All groups share one centre, and each spreads out both ways along 12 directions, with some noise.
Some rows, each with its group after it:
[ 11   2   7  27   5   0  10 -25   6  10  -1  -3  -3 -23  27 -19   1]	X
[ 12   1 -19  10  14  17  12  24 -19  -4 -12  16   3   2  24  22  17]	W
[-18  10  15  -3   9  -6  24  -7   6  -7  19   3   6   2  -8  -1 -17]	L
[ -4 -23  18  11   2  15 -31 -12  16  -1   4   0  -7  10  14  23  -1]	A
[  6  -3   6   3 -26  24   0  -9   7  12   5 -15  -9   0   7  11  18]	J
[-12  -3  -3 -14 -10 -13  18   3   4  25   1  -8  10 -11  -8   3  16]	J
[-10  13 -13   5  20   5  25  -1 -19  -8  14   0   5   2  16 -22  18]	W
[ -1 -13   5  -2   9   1   1  -8  -3 -10   9  -1  -2   2 -27 -17 -17]	D
[ 11  -6  -3   1   6  13  -7 -12 -10  11  11  18  -9  19 -14  13  -2]	D
[ 10   2  10  13 -11  -6   9  -6 -15   4  14 -19 -16 -12  -4  17  13]	L
[-15 -27  -3 -42   1 -18   4 -20 -12  -6  -8  23   9  18   1   7  22]	L
[-12 -12 -16   9  -3   1  23   2   1  -5   0  -6 -17  -5  -4   4   8]	A
[ 22   5  17  -8   8 -16   1  24 -27   8   0   4   5   0  34  11  -2]	W
[ 30   9  -1  -4 -12  16 -18  11  -8 -20 -16   1 -11  -2   7 -23 -18]	J
[ -5 -29   9 -12  -1  -3  -9   1 -13  15  -4  -7  -8  14 -17   3   7]	A
[-11   1  10  -7 -15   6  -4  -1  -5  -9  17   1  21  -2 -18  11  19]	X
[ 25 -21   4 -24  21  -4  -7 -17 -24   0  -7  12 -10   5   9 -10  -6]	A
[ -9   0  -9 -28  21 -22  20 -39 -20 -20  -5  11   7   6 -12   9  22]	L
[-16 -30   9 -14   3  -7  15  -4  -8  24   8  -3 -13   5  -7  -3   8]	A
[ 12  -9  22  -1 -13 -13  12   7 -31  21   6   0  -3 -27  13  -2  16]	D
[ -3  -1 -15  -2   3  -4  20   5 -21  -3   8   7  -1  -3  10 -13  15]	L
[ -9 -13   9  18  -7  24   8   6   5  -7  10   1  -9  -6   8 -11  -7]	J
[  3 -20  -2 -21  22  11 -12  12  -3  -3  -3  11  -2  17  12  16  -7]	X
[  3  14 -15  -3  -6  -4  -7  -8 -10 -10  25 -11  -6   9 -17  -4   8]	W
[ 15 -12  27 -19  -1 -33   2 -29  -3  -1  -2 -11 -15 -15   8   7 -15]	W
[  0   2  29 -22   3  -3   2  -4   4   6  14   6   5   7  22 -11 -19]	X
[  7  11  -9  -1 -11   4 -11  12  -8   2  11   6 -12  -7   9   3   2]	A
[ 29  20 -11  -7   3  22  -3   4   7   6   6 -10 -15  12  29   0 -11]	W
[ 11  14 -25   6 -16   5  -1 -21 -37 -33   9  10 -16   7 -10   4  32]	J
[ 12  18  17  13  13   6   5  -5   0   5  25 -16   3   3   2   2 -12]	L
[ -5  -4  23 -11  13   4  -3 -14   7   1  17  -1   8   0 -10  -4 -15]	D
[ -1  -5   4  -3   6 -11  14   1 -15   0  14  -8 -11  -7   6   4   5]	D
[-18  14 -10 -18 -26 -13   9  -4 -10  19  -1  -1  -3   1  -9  12  34]	X
[ 13   9   4  -5 -13  -9 -14   8  -4   3  -4 -10  -4  -9  -5   5  -2]	L
[  8  22  15  -9 -11   8  -2 -15   2   2  14  -9  13 -19  23  10  15]	D
[-13   7 -20   3 -16 -14  -1  -6  -6  17 -16  -9   3  -7 -27  10  35]	X
[ -1  -3  -7   8 -29   1   9  18 -10   7  27   5  -6  11  26  -4  14]	J
[ 17 -12 -25  20  12  -1  -1   4 -16   2   5 -14 -21  -3  -2   2  12]	J
[  4   4 -23  -2  -5   2  -8   5 -10   8  -6  -2 -17  -1 -14  11  15]	A
[  1 -23   2   1   0   0   2  -2   1   7  -4   1 -12   9  -4   8  -5]	D
[-13   0  24   4 -16  -3  16 -12 -18  -7  41  -4  10   5  -1  -5  16]	D
[  8  12  -2  -9   3   0 -26 -13 -21 -13   0  13   2 -18  -7  -2  13]	A
[  2  12 -16  -6   0  -7   7  17  13  -4   8   6 -22   7  16  14 -24]	A
[  1   0  -2  -7   5 -35 -11  -1 -20  21   5  10  -9   2   6  16   9]	W
[ 25  15 -18 -14  27  39 -11 -21  -4 -25  -8  22  12  -7 -11  -6  -4]	X
[-12  -4  14  13  -6  -7  24  -6   0  -3  15  -3 -10 -11  14  13   1]	L
[ 16  13  10 -24   4   2 -31   9 -21  -7  13  30   1 -18  16 -29 -21]	A
[-14 -24   3  15  -1  11  -2  -4  12  -6   8  -4   8   7 -13  24  10]	X
[-11 -20  -3   7  10  -6  10  14  10   8  -1  -7 -12  11  16   3  -7]	L
[  5  11 -10   2 -18  -8  -7   6   2  11  27   3 -21   3  13   4  -6]	W
[  2  -7 -11   7 -11   0   0  -5  -5  -6 -15  24   9   9  -8  -6   7]	D
[-16   8   7   3 -17 -19  -2  18   1 -15   4 -14   4   3 -16  14  -1]	A
[  9 -22  15   2 -22   3  -2 -23   1   9   6 -15 -13   4  -4  16  14]	D
[  8  22  18  -9  -3  12 -17   3  -1   9  18  11  10   9   7  14 -10]	J
[ 12 -19  -2 -11  15  -4   1 -29  -9 -21   4 -15 -11 -14  18 -12  10]	X
[ 23   5  -9  18 -24  19   3  13   3  -1   7  16  -8 -17  31 -13  -6]	D
[  3  -2 -28  11  25 -17 -17  -1   3  -1  13  13 -20   7   6  -7 -18]	W
[ 18  39   0   9   7   5  -6   4  -5   4  11  -8  19 -11  20 -17   4]	L
[ 11  15  -8  11   1   9  16 -15  -6  12   7  -8  14 -41   1  -5  30]	J
[  6  -7  14 -17  -5 -19  -6  -7  -5   6   5 -16   4   8  -8   6   1]	J
[ 11   8  14   7   9   6  14 -20  -1 -25  -5  15  28  -6  21  -2   2]	A
[ 10 -43  22 -17 -24  -4 -25  15 -19  16 -10  19   6 -10   9  -2  11]	L
[ 20  14  11  -2  21 -21   2  -8 -25   5  10  -9  11 -28   3   1   7]	J
[  0 -15   2 -13  -1  -2   1 -17   9   3  -6   8 -10   8 -11  17  -9]	D
[ -2 -15   3   3  15   8  -3 -10  11  -6 -10   6   5  -9  -6  -7 -11]	L
[  8 -26  10  13   5  13 -21  16 -19  33 -16  -6  -5  12   0   8  20]	J
[  8   2  -2 -19 -28   5  -7 -21  -3 -22 -11   9   6  14   0 -11  13]	J
[ 12  -1  -6   3  24  -6   2  -2  -8   6   6 -14   2  12  25  -8   9]	L
[  0   3  10  -2  -7  -3   7  -3  -9  -3  18 -27  -3 -18   3  -2  15]	D
[  6  -1 -10  16  12  -7  -8  10 -20  -7   6  10   7 -17  -2 -15   6]	W
[ 16  17   3   7  13 -13 -14  -5   8   5   4 -40   1  10  10   2   1]	L
[ 14  14  -6 -10 -14   5 -18   7 -17  20   0  11  -2  21  10  24  20]	J
[ 12 -13 -23  21  11   9  -9  18 -11 -14 -11  19   3  -7  -4  21   9]	W
[ 22 -23   8   5  25   7 -23 -10   9  16 -16 -19  -7   5  -3 -11 -15]	X
[ -1  -4   5 -19  10   7 -26 -14 -19  30  -7   6  13  -7 -26  -4  24]	A
[ 16 -10  -1 -14  -1  -1  18  -4 -33   5   5   8  -8  -8   7 -24  10]	A
[-19  16  13 -16  -5  14  18 -18   3  -1  25  -8  13  24   8   5  17]	W
[  6  -8   5   4 -10   6  -9   5   4   5  13 -13  -2  -2   9  -5   1]	X
[ 18  -8  -2  -2   9   7 -13   2  -4  -4   3  -5  -6   2   5   5  -3]	X
[  6   4  -8 -20  -3  -7 -10  -6  13  -1 -25 -17  -3  -5 -12  12   1]	D
[  0 -20   0   4  23  -9  -2 -15  -7   2  -3  -6  -6  12   4  16  11]	W
[ 12  18  11 -25  -9   5  24  22 -22  13  17  14 -19  20   4  -3 -27]	X
[  3 -12  -6  -2   6  12  42  16 -21  -4  10  13 -36  12   7   4 -19]	X
[-22  -3  -7   9   6 -10  14 -17  -6 -15  18  12   3 -11  -6 -11  11]	W

New rows, each followed by its group:
[  7  -4 -13   1  26  -1  18  -4 -12  -4  10   1 -11  11   7  -3  -5]	L
[ -3 -19  16  24 -11   1 -16  26 -13   0   2  17  30 -35 -19 -19   3]	W
[-14 -10  -1  11 -14  26  20 -18  11   2  17  -7  -9   7  12  16  25]	W
[ 10  -2  17  -2 -24   5   2  -5   7  -6   8  10   1 -16  13  17  -6]	W
[ -2 -33   2 -16   1 -12   5 -15   2 -29 -39   3  -7   5  -2 -20  -9]	J
[ -4  17  10 -11  13 -35  -4  -6   7  -8  15  -8   0  -7   1  22 -17]	A
[  5   8   6   8   2  24   4  -7  -2   7  -4   8  -4 -15  15  15   9]	J
[ 20  22   6  -4   1  15 -16   3 -18  15 -10  10   3  -6   9  16  13]	J
[ -7   0 -11  13   6  -7  16  21   2  22  27  -3   6 -16   7  -7   4]	J
[  7  -6 -12   7  13  29  14   7  -8   7 -20 -10   0  -3   6  -9  17]	W
[ 12   9 -12  -1   3  10   8  -4 -17   3  11   3  -8   3  -5   5   9]	L
[-21 -11   2   5 -19   4  24  -4  -4  -6  20   2  -6   6  -5  24  19]	X
[  4   2  10 -14 -12  11  -7 -16  15  -6  13 -18  -3  11 -29 -12 -14]	X
[ -3  -6 -14   2  14   9   3 -18   3   3   7  13 -17 -14  12   6   3]	A
[  1 -18 -10  -3   2  16   4   7   9  -2  -3  31 -15   1  12  10 -16]	L
[ 16  12 -17 -11  -4  -3 -31  11 -15  33  -3  15  26  22  -5   5  28]	J
[  1   9   1 -24 -10  15  11  22   6 -10  -9   3   5  16  -5  15 -14]	W
[ -8  -2 -16 -35  19  -4 -11 -18   3  26  -7  16 -13   9 -17  20   0]	A
[ 16 -11   4 -20  11   4 -10  -5 -25   9   2  15  12   9  -8  -6   8]	L
[-14 -13 -14   3  44 -23   4 -13  15   3 -38 -15 -18  10 -30  32 -13]	L
[ 19  -7  14  -1 -35  -8 -22  32 -21  14  -2   0   7 -15 -22  14   5]	W
[ 10  -9 -24  -5   4   8  29  -2 -28 -17   1  -7 -32 -10  -9 -16   7]	X
[ -6 -15   0 -11  30  -5  11 -25 -16   7  -2  -2   4  20 -23   9  16]	L
[  7  -1  23 -14  -5 -12  -3  -6 -12  -1   9  15   8  -6  15  11  -2]	L
[ 11   1 -27  26  20   2 -13  14 -18   5  21  -1 -11  10  19  -3  13]	W
[-14 -12   2   5  -3   2  37  -9   2   2  10   7 -23  -5  33  -5  -1]	X
[  4   4 -10  -9   5  -6   0  14 -10  26 -10   6  -8   4   9   3   5]	W
[ -8  -1 -11   2  -9   6  -7   9  -2   4   3   7 -14   0   0  11   9]	A
[  5   9   2  -9  -1 -15  21 -10 -22  -2   6   6  -9  -5   4   5   6]	X
[ -3 -21 -11   8   0   6  -5   7 -11  11  -8  -3  -8  13 -13   2  16]	J
[ -1  -4   9 -24   6 -16   0  -5 -14  12   4   0   0  23 -12  18   4]	L
[ 20  20 -19  -2 -18   7  11  20 -14   7 -12  17 -14 -13  38   7  12]	J
[ -3   6  16 -15 -20   0  22  -2   0  15  23 -21 -19  12  24  -3   1]	W
[ -1   1 -14  -2  27  11  -2   9  22   7  -1  12   7  25  36  -9 -16]	L
[  5   6   5   3  12   7  -1  11   2   8   2   9   5 -11  15   0 -10]	J
[-19 -15  -8  11   5  14 -18  27   6   9  -8  16  -6  -9   0  -8  -7]	A
[  7  -6  -5 -21   7  26  14  24 -17 -31  21  18  -8  16 -14   8 -22]	X
[ 13   3   9  -2 -15   5   0   4  13  11  23  -8  -6   6  27  12  -7]	J
[ -1   9  -9 -10   3 -12   0  12  -8   7   6   9  10   1  -6  -8   0]	J
[ -3  -4  -7  -3   8  -2  -3 -19   4 -14   3  -5  -2   2 -23  -3  -1]	W
[ -2  -6 -11  -7  12  -6  10  -2 -15   0 -29   7   3 -18 -21  -8   9]	W
[  3  25   4 -21   5  -5   6 -13 -15  -7  24  -1  24  10   4 -21  11]	L
[ 23   5   0   6   6   8 -10   7  11  12  21 -16 -14   1  12  15 -15]	J
[  9  24 -18 -12   6 -23  -6  14 -14 -16   0  -2  -8 -17 -20 -10 -14]	A
[-12 -13  18   5 -19  -1  -6   3  14  13  14  10   4  -9   1  -5 -10]	W
[  4  10  -2 -15   2   0   5 -11  10   3  12  -4 -15  20  19  13  -8]	W
[ -8  10 -22  -1 -10  16  14 -12  18  -9  15  -1 -11  -2 -12   9   1]	J
[  0  -7 -12  -2   9   1  -8  20  -4   4  -6  10   1  -1  17  10   6]	X
[ -2   3  -7   2   0 -15 -19   6  16 -16   3   3  13  -9  10   6  -5]	X
[ 10  13  -2  -4  -4  14 -10   8  -8   9  -6  15  -2   5  10  13   4]	J
[  6  30   9 -39  23 -12  14  -6 -24  21 -11 -14   7  10   9 -26   6]	W
[ 14  10  15 -13  -1  -1  -8  -6   8  31   4 -24  14 -12 -10  14   7]	J
[  7 -23   2  21  -6   8   5   9   0 -22  15  -7  -6  -5   6   8  -3]	W
[ -2  27 -19 -17  41 -11  -8  13  -3   6   1 -29  -5   9  19  32  14]	D
[-13   2   1  -9  -1  13  16 -10  -3  -7  -7   8  14  -5  -9   5  16]	W
[ 22  -5  -2  -9   4 -15 -12   4 -19   3  -4  -7 -19  16   8  19   1]	J
[  1  -9   5 -10   7  -1   3  -9  -4  -1 -24  10   1  -3   9   5   2]	J
[ -4   6  11 -30 -15   4  17 -19  14 -13 -23  -9 -11 -12 -13  11 -10]	J
[-12  -3  -4  -2  17  -8  20  -4  -4 -15   2  -3  -2 -12  -2 -33  -9]	W
[  6  -8   3   9   6   3  -3  27  -4  10   2  11  -6   2  26  -4 -12]	J
[  6   4 -14  16   9  13  -5  12 -13 -13  16   6   9   6   4   3  13]	W
[  0  -1  -2   0   6  26   7 -21  15 -18  14  14   3  -3  -6  -7 -13]	L
[  4   2  -3  -6   5  11  -7 -25  -8 -17 -14  13   2   2 -10   5  11]	J
[-18 -20   8 -12   1 -17  16  -6 -17  -7 -25  18  17  -7   1 -19  15]	J
[-12  14 -11  29  -1  -2 -18   7  12  -8  -2  -7  -3 -13   3  36  14]	A
[ 14   3  -8  -6  12  -2  -5   2  -5 -19   2   5  -2 -10  11  -6  -9]	X
[ -6 -12  -9   1  14  16  11 -12  10 -12 -13   9   0   6   0  20   3]	W
[-14  -5 -19   6  -5  23   6  -9  34   2   8  18 -18  13  18  18 -11]	W
[ -5 -20  13  -5 -22 -17  -8  30   6   2   3 -12  -4  -3  27 -14  -9]	L
[ 13  13 -11 -14  23  12  14   3  -6  17  -8 -10 -14  24  34   6   7]	W
[ -8 -17  15 -11 -22   5   8   5   9  -2 -20   7   6 -18 -23   8  -6]	W
[ -1  15  -1 -11  -4 -10  12   3 -25   1  14  -7  -1 -10  -6   2  16]	D
[ 6 -6 -6  1  8 -4 -4  6 -4 -7 -5  9  1 -5 -3  2 -6]	W
[ -1   6 -17   3  -1  -3   9 -14  -3   0  20 -10 -21   3   5  -7   7]	W
[  3   8 -10  -8   9  -6  -6   0 -20 -16  -3  26 -10  18   3  13  -4]	J
